The groups are shells around one centre, one inside the other: the same stretched ball of 4 dimensions in 6 sizes.
Some rows, each with its group after it:
-8 -5 16 10 -11 10 13 7 -12 29 -33 -30 32 -2 56 -6 -24 -8 0 19 27
J_571
-4 3 29 -10 21 41 -14 -6 24 46 -49 -34 22 -16 65 -16 -41 -19 -13 13 -14
J_13
-3 2 20 -1 5 42 -23 -10 21 46 -40 -30 28 -34 40 -20 -37 -22 -15 17 -2
J_13
-13 -3 18 7 -6 12 19 6 -6 37 -32 -26 23 -1 61 -3 -33 -5 -2 28 16
J_571
-3 -8 7 23 -33 1 9 6 -26 22 -22 -26 44 -9 32 -10 -11 -7 4 16 51
J_13
-15 -9 5 10 -20 11 11 9 -15 28 -32 -32 36 -17 44 -5 -26 -12 -4 26 32
J_13
-9 0 17 3 -2 28 -2 -2 8 42 -36 -28 25 -21 49 -11 -37 -14 -10 25 6
J_657
0 -4 17 2 -1 31 -19 -3 5 32 -42 -36 39 -24 43 -20 -24 -22 -8 5 17
J_900
-9 2 25 1 6 25 7 -1 10 45 -37 -26 18 -7 62 -8 -39 -9 -7 26 -2
J_900
-8 2 19 1 2 35 -10 -6 17 48 -37 -27 22 -27 45 -14 -41 -17 -13 26 -3
J_678
3 3 21 23 -19 14 0 -6 -3 40 -19 -16 29 -9 33 -15 -21 -6 1 21 25
J_2
-8 1 25 -9 17 39 -9 -4 21 46 -47 -34 21 -19 64 -13 -43 -19 -14 19 -12
J_571
10 -1 21 15 -12 21 -17 -7 -2 31 -30 -27 41 -13 34 -23 -13 -15 0 1 29
J_657
-5 -9 6 19 -29 5 7 7 -23 22 -26 -30 44 -13 35 -10 -14 -10 2 16 47
J_571
-3 2 24 16 -10 11 13 0 -4 39 -25 -19 24 3 52 -8 -26 -3 2 23 19
J_2
11 11 33 1 15 52 -39 -22 36 55 -38 -23 23 -32 35 -30 -36 -23 -15 9 -16
J_678
7 8 26 11 -1 36 -23 -15 19 49 -29 -20 26 -25 31 -24 -30 -16 -9 15 3
J_2
13 3 25 24 -18 14 -10 -8 -5 34 -21 -18 37 -5 30 -22 -11 -8 4 6 32
J_571
4 -4 13 11 -14 26 -21 -5 -2 29 -34 -33 44 -27 29 -22 -17 -21 -6 5 29
J_900
9 5 32 4 10 35 -22 -12 18 43 -39 -27 29 -12 49 -24 -27 -17 -6 3 1
J_657
11 6 27 5 5 45 -38 -18 24 46 -37 -27 33 -32 31 -30 -28 -24 -12 4 0
J_900
2 3 20 21 -17 16 -1 -6 -2 40 -21 -17 29 -11 33 -15 -22 -7 0 21 24
J_900
4 6 31 11 2 23 -2 -8 10 45 -29 -19 22 -2 51 -15 -29 -7 -2 17 5
J_657
0 2 20 23 -19 9 8 -2 -8 37 -19 -16 29 -3 38 -11 -21 -3 3 23 28
J_2
1 -7 9 11 -18 22 -17 -1 -8 25 -35 -35 47 -27 30 -20 -15 -20 -5 5 36
J_13
14 0 17 24 -24 20 -24 -10 -5 30 -22 -23 46 -22 15 -27 -7 -16 0 1 39
J_678
4 4 23 21 -15 17 -2 -6 0 40 -21 -17 29 -9 35 -16 -22 -7 0 19 22
J_657
-9 -9 5 22 -32 -2 19 10 -28 22 -22 -27 40 -5 39 -5 -15 -5 4 22 49
J_678
-5 -7 11 5 -10 24 -11 1 -4 28 -39 -37 41 -24 41 -16 -23 -20 -7 10 26
J_2
17 7 26 20 -10 33 -34 -18 13 42 -25 -19 37 -25 18 -31 -16 -18 -4 3 18
J_678

New rows, each followed by its group:
15 10 30 13 1 42 -37 -21 25 49 -29 -19 30 -29 24 -31 -25 -20 -9 6 2
J_678
-7 -3 19 1 1 24 -1 2 3 35 -40 -33 30 -12 57 -11 -31 -14 -6 16 11
J_657
1 -7 8 15 -23 18 -14 -1 -11 25 -30 -32 47 -27 25 -19 -14 -19 -4 8 40
J_13
10 4 25 3 5 43 -37 -15 21 42 -40 -30 35 -31 33 -29 -26 -25 -11 2 4
J_657
-1 -5 14 19 -23 7 5 4 -17 26 -26 -27 40 -6 39 -12 -14 -8 3 13 40
J_900
14 9 36 18 0 24 -12 -14 12 46 -25 -15 25 -1 42 -22 -22 -7 1 9 8
J_678
-4 5 24 4 4 34 -9 -8 18 49 -35 -24 21 -20 47 -15 -38 -14 -10 24 -4
J_657
-10 -4 18 -3 4 26 0 3 5 36 -43 -35 28 -14 60 -9 -35 -16 -9 18 7
J_2
-1 2 26 -8 16 44 -24 -9 24 45 -48 -35 27 -26 53 -21 -38 -24 -15 10 -9
J_900
3 -2 17 2 -1 38 -29 -8 11 35 -42 -36 40 -33 35 -24 -25 -25 -11 4 13
J_2
-4 -4 16 18 -19 5 14 5 -17 29 -26 -25 34 0 47 -8 -19 -5 4 18 35
J_2
-13 -8 8 8 -17 12 11 8 -13 28 -33 -33 35 -14 48 -6 -26 -11 -3 23 30
J_2
2 5 29 -9 21 50 -30 -13 31 49 -48 -33 25 -28 52 -23 -40 -25 -16 9 -16
J_2
13 2 23 24 -18 17 -14 -9 -4 33 -22 -20 39 -10 27 -24 -10 -10 3 5 33
J_2
18 9 30 14 0 40 -38 -21 22 46 -30 -21 34 -26 24 -33 -21 -20 -7 1 6
J_571
-6 2 25 -9 17 41 -14 -6 23 46 -47 -33 22 -21 60 -15 -42 -20 -14 17 -12
J_2
-12 -5 10 12 -18 11 14 6 -11 33 -29 -27 31 -11 47 -5 -28 -8 -3 28 27
J_900
12 8 30 19 -6 27 -18 -15 12 45 -24 -16 28 -12 31 -24 -22 -11 -2 11 12
J_900
-2 -3 14 27 -30 0 15 3 -21 29 -17 -19 35 -1 35 -9 -15 -2 6 22 43
J_13
1 -7 11 13 -18 16 -10 1 -12 24 -33 -34 46 -17 36 -18 -13 -17 -1 5 38
J_571
-12 -2 16 4 -5 21 7 2 2 40 -34 -28 25 -14 53 -7 -36 -11 -7 28 11
J_657
11 11 34 17 -1 30 -15 -16 18 51 -24 -13 22 -10 36 -22 -27 -9 -3 16 2
J_13
-4 -6 8 25 -34 0 13 6 -24 25 -19 -23 40 -8 32 -9 -13 -5 4 21 48
J_13
-2 3 22 23 -18 8 14 -1 -7 40 -18 -14 24 1 43 -9 -24 0 3 27 24
J_678
-4 2 17 17 -16 19 1 -4 1 42 -23 -19 27 -16 35 -12 -28 -8 -4 27 19
J_13
17 5 26 18 -9 31 -32 -16 9 38 -28 -22 40 -22 22 -31 -14 -18 -3 -1 21
J_2
9 6 23 24 -17 21 -11 -11 4 43 -18 -14 30 -15 25 -21 -20 -9 -1 17 22
J_678
0 -2 20 13 -11 13 3 1 -8 31 -30 -27 34 -3 48 -13 -20 -9 1 13 26
J_657
1 -5 13 17 -20 11 -1 2 -14 26 -28 -29 42 -11 37 -15 -14 -11 1 10 39
J_657
-2 8 33 5 11 28 3 -7 18 51 -33 -19 14 -2 61 -11 -40 -7 -6 25 -9
J_13
12 4 30 0 13 44 -35 -15 23 42 -44 -32 34 -23 43 -29 -26 -24 -10 -3 -1
J_2
0 0 20 23 -21 5 14 1 -13 34 -20 -18 30 2 42 -9 -19 -1 5 22 32
J_571
-15 -10 5 7 -18 12 10 10 -16 26 -35 -36 38 -17 48 -5 -26 -13 -5 22 33
J_678
4 9 33 10 5 28 -6 -11 17 50 -29 -17 18 -6 49 -16 -33 -8 -4 20 -2
J_900
-2 6 33 -8 24 42 -12 -9 28 51 -46 -29 17 -12 66 -16 -44 -16 -12 16 -20
J_13
4 5 23 7 0 39 -25 -14 20 47 -33 -24 28 -29 33 -23 -32 -19 -11 16 2
J_2
2 8 29 0 13 45 -23 -15 29 53 -39 -24 20 -26 45 -21 -40 -19 -14 18 -14
J_2
-8 -10 5 19 -29 2 12 9 -25 22 -26 -30 43 -10 38 -7 -15 -8 2 19 48
J_13
14 4 22 24 -19 23 -22 -13 2 37 -21 -18 39 -20 18 -27 -13 -13 -1 7 29
J_13
-4 0 23 -7 13 41 -19 -6 20 43 -47 -35 28 -25 54 -18 -38 -22 -14 12 -5
J_900
-6 -1 17 -6 7 42 -22 -6 18 41 -46 -37 31 -33 46 -19 -37 -25 -16 14 -1
J_13
15 3 21 22 -17 26 -28 -14 3 36 -23 -21 41 -23 17 -29 -12 -17 -2 3 29
J_13
